The same things were measured in two ways. Each way mixes the same 5 hidden numbers, adds some noise and spreads widely along 3 directions of its own, which tell nothing about the thing.
Some things both ways: the first way, then the second way.
-9	32	-2	6	-10	-20	26	-7	8	4	6	-12	-14	4	16	-4	3	11	-19	8
20	-29	16	-7	5	12	3	4	8	12

10	10	9	-1	27	17	-24	-17	-1	-12	-52	8	-17	-20	25	-27	40	3	-15	-39
-44	11	-46	-14	-43	21	-9	49	24	-19

-12	25	-13	34	-14	-17	35	-7	4	10	9	-4	-4	-10	2	3	3	3	5	8
8	-19	-4	30	1	3	-7	12	-36	-10

-1	26	0	-10	-5	9	-19	-17	-9	-10	-27	-15	-30	0	25	-16	38	5	-18	-23
-41	4	-20	3	-42	21	23	18	37	4

-25	37	0	16	-1	-1	18	4	8	12	7	-26	-6	4	21	-28	-13	16	-44	35
-14	-33	38	4	-21	32	0	-32	-9	-12

-15	17	-3	23	-1	-22	33	-11	20	1	-4	8	-2	-10	20	-11	0	11	-6	-2
41	4	-15	6	12	12	11	15	-29	-32

-6	22	-19	26	-23	12	15	8	-13	18	16	-31	0	-5	4	-26	0	8	-14	41
-11	-34	17	31	-11	43	-3	-31	-28	-9

9	31	-5	9	16	10	-6	13	-10	2	-13	-5	-16	-8	8	-10	31	8	-24	5
-7	-17	-18	0	-13	29	-15	7	22	13

2	8	-13	27	-14	-14	32	-10	5	11	2	-3	0	-14	2	-7	-4	0	9	7
9	-19	-4	12	6	14	-22	12	-39	-25

-20	26	-20	22	-27	-11	14	-10	3	-5	0	3	-21	-1	20	-4	30	17	7	-10
-32	-4	8	24	-51	-14	19	43	1	9

-4	36	-10	26	17	-12	9	6	5	0	-11	15	-26	-4	-3	19	12	6	-9	-10
-23	-15	-2	7	-26	-11	-17	33	3	2

-17	10	-14	4	-28	-11	5	-15	15	-12	-7	7	-24	3	31	-23	25	23	1	-13
-22	0	7	-12	-32	-3	31	31	10	-21

-24	51	-32	42	-13	-2	7	23	-10	6	17	0	-28	6	-6	17	20	18	-8	21
-47	-40	26	36	-11	-20	8	-17	-2	6

3	32	12	-4	-6	-12	13	-34	-8	-3	-21	-22	-14	-8	20	1	33	-10	-6	-32
-4	6	-46	21	-25	26	7	42	10	12

-21	5	-11	19	-29	-17	19	-30	16	-4	-12	-1	-18	-2	15	-13	-5	5	12	-18
21	18	-8	26	-30	1	52	43	-22	-10

Other things, the second way, with their names:
k489: 21	-23	15	-15	5	17	-26	-2	-27	-21
k853: -10	-36	55	-10	-15	-6	14	-12	0	-9
k858: 23	19	-5	-32	-45	52	22	29	13	-12
k608: -13	-33	-28	29	-34	48	-24	22	45	70
k859: -1	-15	4	-4	-2	1	-3	8	-6	-16
k221: -5	-35	4	16	-11	41	-18	-20	-8	5
k249: -9	-39	-4	48	9	-3	-7	9	-36	9
k310: 6	-13	-29	13	5	22	6	11	-8	-7
k482: -14	-16	0	26	-27	9	0	15	1	18
k806: 37	29	-47	36	-9	5	33	56	-33	-21
k609: 36	-24	-12	3	35	15	-7	-9	-23	-13
k995: 21	9	-8	-43	-15	8	1	34	20	-22
k870: 9	-13	-5	9	-9	19	15	30	-20	-9
k10: 14	-38	13	7	8	4	6	6	-12	3
k934: -26	-27	-4	70	-60	54	-3	1	-19	37
k834: -6	7	-23	25	-15	-12	14	42	-23	-20
k383: 4	-31	19	9	-30	41	-38	-7	-24	7
k235: 3	-10	-20	8	-15	24	1	18	4	8
k164: -51	-14	-14	28	-28	13	-4	1	-5	-8
k207: 19	-1	1	-4	-35	11	-23	50	-23	-2
k641: -34	-19	-29	49	-17	13	-5	11	-7	14
k290: 5	-1	-9	-15	-27	42	5	16	11	-4
k365: -62	-20	16	1	-57	15	17	0	44	11
k681: -8	-29	17	26	-16	-6	4	15	-15	6
k213: -21	-12	1	15	-16	-1	-11	13	-32	-29
k709: -15	-29	20	7	-34	-3	-26	42	-19	2
k507: -35	-23	-1	-38	-5	6	-31	7	18	-30
k450: -39	-21	-11	1	-34	17	-16	7	56	36
k777: -42	-22	11	-5	-35	18	-15	2	-1	-15
k120: 5	-21	-1	-8	-2	27	-22	1	-13	-14
k118: 8	-6	13	9	7	-31	43	21	-17	-31
k856: -10	-21	-1	-9	-12	26	-23	-4	11	-1
k116: -11	-18	3	22	-23	9	33	23	4	15
k717: -14	-36	31	50	-25	0	33	5	-12	25
k581: 19	-21	-44	21	14	21	-42	23	-9	20
k942: 6	-4	3	-18	-17	8	2	32	-8	-23
k855: 6	-5	-35	59	-3	13	0	17	-37	0
k90: 4	-4	20	35	-24	-24	34	47	-50	-24
k741: -23	-3	-2	3	-9	7	-2	1	-32	-51
k713: -4	-17	-31	42	-18	38	2	11	-9	17
k142: 3	7	-10	10	-31	23	16	20	-8	-7
k890: -34	-35	4	8	-11	2	-49	17	-33	-20
k474: -9	-32	25	-5	-1	-47	-33	47	-35	-23
k766: -15	-14	13	10	-25	9	7	7	-10	-11
k820: 7	-19	-20	47	17	-11	17	19	-46	-21
k279: 27	-10	7	7	7	4	-1	1	-23	-15
k983: -51	-27	-10	48	-40	13	12	17	2	21

Some of these things the first way, each followed by its name:
1	14	-13	18	-10	5	7	-6	-6	2	-8	-6	-5	-14	13	-17	29	5	2	-1 -> k310
8	-18	-23	20	-25	5	1	-16	1	4	-17	0	-9	-14	1	-27	-2	-2	21	-5 -> k870
-11	36	-7	26	12	-25	27	6	16	7	2	7	-19	2	-4	17	-18	7	-19	7 -> k279
-14	0	-21	45	-11	-3	16	-11	10	-3	-15	25	-1	-27	15	-15	28	12	27	-18 -> k806
-17	19	-5	37	14	-9	12	-15	14	-2	-25	18	-14	-18	8	0	6	2	4	-25 -> k834
-4	19	10	-7	-2	-2	10	-17	6	-2	-14	-16	-7	-4	36	-33	19	11	-28	-2 -> k290
13	46	6	17	9	-21	41	-7	-10	11	4	-13	3	-17	4	18	33	-8	-8	-5 -> k581
4	9	-9	19	7	-16	22	-2	16	3	-10	15	-10	-10	3	-2	-6	6	-1	-4 -> k207
8	35	-2	4	16	-1	4	10	-3	4	-7	-8	-20	-1	6	-1	13	6	-30	8 -> k856
-20	30	4	18	2	-10	17	-12	10	4	-12	-11	-13	-2	15	-11	-8	4	-22	-1 -> k766
-7	50	0	35	21	4	7	-4	-16	9	-18	-16	-11	-15	-4	12	21	-12	-16	-8 -> k641
-15	34	-3	22	12	-13	18	3	14	1	-6	8	-16	-3	12	-1	6	14	-21	1 -> k859
3	18	-12	29	8	-4	18	7	3	12	-4	3	-8	-13	-7	-1	-7	2	-6	11 -> k609
-7	29	15	2	30	-9	8	-8	17	-5	-27	5	-16	-8	26	-14	10	10	-35	-15 -> k507
16	57	-2	-1	38	14	-30	22	-19	-1	-23	-5	-43	6	-6	19	37	2	-41	-8 -> k450
-9	24	-29	52	-21	-5	29	1	-10	15	13	-6	-2	-16	-12	8	10	-2	20	14 -> k249
-8	0	-20	36	-9	-2	18	-1	10	6	-4	12	0	-18	9	-22	3	12	11	7 -> k709
-3	-4	-18	9	-26	-11	16	-6	16	-5	0	14	-11	-6	23	-24	18	24	8	0 -> k942
12	52	12	3	15	13	6	-3	-27	10	-11	-37	-4	-14	14	-7	47	-8	-32	2 -> k608
-6	2	14	-18	-1	0	3	-24	19	-8	-24	-12	-7	-4	47	-54	9	18	-32	-8 -> k858
-19	30	7	21	11	-17	23	-16	16	1	-16	-2	-15	-5	13	-3	-9	2	-20	-9 -> k741
-9	29	-22	46	-7	36	0	16	-30	21	5	-31	11	-23	3	-35	27	4	-14	42 -> k934
-34	18	-17	29	-25	-29	28	-20	26	-7	-2	14	-23	3	17	0	-7	16	9	-13 -> k118
